The first 5 rows are patterns. Each new row is the sum of 2 different patterns, raised or lowered, with some noise. Before adding, each is slid sideways (what falls off one end comes back at the other) and multiplied by a number that may be negative. Names go in the order of the patterns.
Known rows, each followed by the names of its patterns:
[ 10.2  -3.8 -11.5  -2.6  -5.1  -3.3 -15.8  -1.7  -4.5   8.2   9.4   2.6
  28.0   3.3   7.2  22.7  32.5 -10.5   9.6  19.2  11.4  -3.9 -14.0 -13.4
   1.3 -14.0  -7.2  14.0  15.1  22.2 -13.4  -6.4  16.4 -12.3   1.1  -0.5
   8.6 -15.2  -0.5  28.9  -6.0  31.9  -0.6 -15.9  -2.8  -8.4]  muda
[-13.1  26.7  31.4  -4.1   5.2   3.8   0.6  -0.9   1.7 -20.6   1.5  -4.8
  -1.8  -7.5   8.6  -1.3  -1.9 -28.7 -20.0  -1.0   3.9  13.9 -13.3   4.9
  -2.9  -6.6 -10.7  -1.2  10.9  18.9  -5.4   5.2  -7.3  -4.5  13.0 -19.2
 -15.8   2.2  10.8  -3.5   2.5  -5.4   7.3   5.8 -14.0  -1.9]  tuz
[ -3.0  18.6 -24.6  16.3  -8.5   2.7  -0.4  17.3   9.6 -26.4   6.1   8.5
   8.9   1.6 -18.8 -20.6  18.6 -18.0 -10.2   4.0 -34.9  13.5 -12.5   0.6
 -20.6  -8.2  -6.8 -14.1 -25.0 -12.5 -18.7  42.5 -21.7 -23.6  -1.1  27.1
   4.9   2.1 -25.8 -10.2   9.8  23.8  -2.1  -9.9   1.0  31.9]  bur
[-10.1   3.3  -8.1  21.2 -12.6  23.1 -15.9  -4.7  -0.8   2.2 -11.8 -14.6
 -25.5   2.4  10.6  -3.6  -6.0  29.8 -11.4 -10.3  11.0 -21.6 -21.8  -6.3
  -9.5  -2.0 -10.2  14.5  12.7  -5.7  -5.6   2.3   3.2 -20.4  -3.8   3.4
 -11.5  -3.2  -9.4  16.0   4.3   3.4   0.2  10.0   8.0  18.1]  Nikeb
[ 25.2  -0.6   3.3 -20.0 -11.4  16.0   4.6  19.9 -18.3 -26.1 -11.1 -10.9
  -3.0 -17.3 -17.1 -17.0  -2.1   5.5  15.7  -6.2  11.4  -0.7  -6.1  -1.8
  15.7 -36.5 -11.4  -3.2  -0.9   3.2   5.5  -7.3   1.7   4.4  10.2  -9.7
 -16.2   9.8  -2.2   1.4  -1.2  30.6  20.4  10.1  15.7 -16.9]  Vima

New rows, each followed by the names of its patterns:
[ -1.8   6.3 -10.2  -2.4  -4.6  31.1 -13.5  -7.6   4.5  32.8  14.5   7.4
 -12.0  -8.1  15.8  17.0   4.3  -0.4   9.4  22.8  -3.1   7.2  -8.5   9.3
   2.6   6.8  -0.1  21.4  16.1 -12.1   0.9  10.8   7.1   5.4 -10.6  -9.4
  20.0  -4.6   4.0  -5.1 -29.8  13.6  -5.1   3.4  -7.9  -1.2]  tuz bur
[ -1.1  -5.7  10.0   2.6  10.6 -13.6  -4.1  14.4  22.7   3.4   7.9   4.6
  -3.1  13.8  31.8  14.8  -4.4  13.9  -2.2  16.9  24.9  10.6   8.3  -6.5
  12.5   8.4   7.8  14.1  10.4   7.3  29.3  15.6   5.6   1.8   4.0 -11.1
   9.3   2.7  -7.6 -18.9  18.7  11.2  -9.3   1.9   9.3  17.0]  muda Vima
[  4.9 -14.9  -2.6   9.8   1.3   0.8  -8.1   7.1  12.2  -2.8   5.2   0.8
   5.7 -14.1  -6.4  -5.5  -9.2   5.9 -20.0  -1.1  -5.4   1.6  -6.5  -2.6
  -4.6 -16.3   5.1  15.5  10.8  11.1   1.1  12.6  10.4   3.7  -5.1  -9.9
  -1.4   5.2  -9.9   4.8   1.4   3.1  -9.7  23.8   5.8  -7.0]  muda Vima
[-32.8 -40.5 -18.4 -16.5 -51.3 -36.5 -24.8 -25.6 -15.5 -34.1 -31.0 -34.7
 -11.1 -34.0 -19.3 -53.1 -26.2 -32.3 -28.7 -38.6 -21.8 -35.6 -23.2 -11.8
 -43.3 -17.2  -8.6 -36.1 -50.8 -29.7 -37.9 -44.1 -22.7 -49.3 -48.0 -44.3
 -27.3 -21.9 -46.0 -44.6 -38.0 -29.5 -42.4 -23.8 -32.7 -32.0]  Nikeb Vima
[ -9.3  -2.0  19.4   7.3  -5.1  10.7  10.6  -7.3  17.3  10.6   4.0  16.7
  10.4  -2.1   3.4   4.1  18.5   6.0   3.1 -21.9   9.6   9.4  -7.3 -10.8
  -1.7   4.5  17.5   8.0  11.1  -6.7   6.7  18.2  19.0 -17.9   7.1   2.2
  18.3  -7.8  -1.3  -5.2   0.8 -11.7  -8.0  18.1   7.0   8.8]  muda bur
[  2.8  -1.4  -3.0  -4.3  -1.5   3.2  -2.3  -6.7 -16.1 -20.7  -6.1 -24.2
 -11.4 -10.4 -19.5 -30.7  11.4  -7.3 -16.2 -14.4  -9.3  -5.0  -1.9 -10.4
  -4.7 -10.5 -11.3  -9.7 -23.3  -3.8  -9.5 -16.0 -18.8 -19.9 -16.1 -21.1
   4.8 -20.5 -22.3  -7.4 -12.4  -4.3 -10.3 -11.3 -14.3  -6.7]  muda Vima
[ 17.9   4.0 -14.7 -17.9   8.8  13.3  20.9 -13.7  -7.8 -25.3  -6.6 -23.3
  -7.1   5.8   7.5 -26.8  30.6  -1.0  -6.9   2.6 -21.4 -20.3   1.6  -0.8
 -12.7 -15.2  -0.8  12.1 -12.8 -13.2  -9.8 -13.4 -18.3  -5.8 -18.2 -19.5
  13.5 -30.8  -7.9  -8.9  -0.1   5.1 -24.8 -12.8 -30.7  16.9]  tuz Vima
[ -2.1 -44.5  -9.9  -3.0 -28.2  18.8 -33.1 -17.5 -23.9  -9.3 -10.4 -18.1
 -14.9  -4.3 -15.9  -6.7 -64.4  -4.9  -5.1 -18.5 -39.0 -24.4 -10.1  -1.3
 -12.6 -19.0 -27.4 -25.6 -12.5 -14.4 -43.1 -20.2 -43.8  -8.9 -33.7 -22.7
 -26.5 -17.5 -29.2 -20.0  -7.1 -29.4 -21.0 -35.4 -23.2  -7.5]  muda bur
[  9.4  15.3   0.4  12.0 -15.4   7.9   5.4   5.0 -23.2 -21.2   9.3  -2.3
  13.9 -24.1 -29.3  -5.8 -12.9   0.0 -34.5 -37.0 -18.3  -8.7  -2.2   5.3
 -11.8   3.1   6.9 -10.0  -4.7   8.0 -30.6 -19.1  -6.8  -5.7  13.4  10.2
 -11.3  -4.6  -9.1  10.9 -16.3 -15.6   7.6   2.0  -3.3 -12.9]  tuz Vima
[ 10.5  -3.8 -23.3   2.3  11.7   5.6  -8.8  -4.6  31.3   1.3  14.8  -1.3
 -25.0  23.2  22.5   2.5   3.5  -5.9  -0.2  -5.1  -0.2 -31.9   0.9  -8.3
   5.7   1.3   9.8  20.3   3.9 -20.7   1.0  26.0  -4.4  22.8   4.2  15.1
  -5.3 -16.4 -19.5   0.1   1.3  13.9   7.7  18.3  10.4 -14.0]  muda tuz
[-12.6 -51.1 -13.1 -36.1 -38.7 -42.4 -38.1 -52.8 -36.4 -51.8   8.8 -37.8
 -49.1 -18.3 -22.7 -46.1 -21.6 -55.9 -39.7 -20.3  -5.7 -30.9 -22.3 -26.5
   5.8 -30.4  -5.0 -57.2 -11.5 -33.4  -2.9 -13.4 -11.2 -23.1 -62.1 -10.9
 -24.0 -17.3 -21.0 -37.7 -47.3 -18.5 -58.7 -31.1 -27.9 -57.8]  tuz bur
[-11.7  -9.7  -0.4 -32.8 -11.1  17.9  -8.3   5.2 -29.3 -16.7 -16.3 -16.9
  -6.0  13.3  -2.9  -6.7  -3.0 -31.1  -1.8 -15.2 -13.3 -24.7 -15.4   4.7
  16.6   8.0 -23.7 -17.0   3.9 -31.2  -5.8 -12.1 -20.8 -32.0 -27.6 -19.9
   2.2 -31.5  -6.1  -0.2  -4.0   4.4  -8.5 -53.2  -8.4 -25.7]  muda Vima
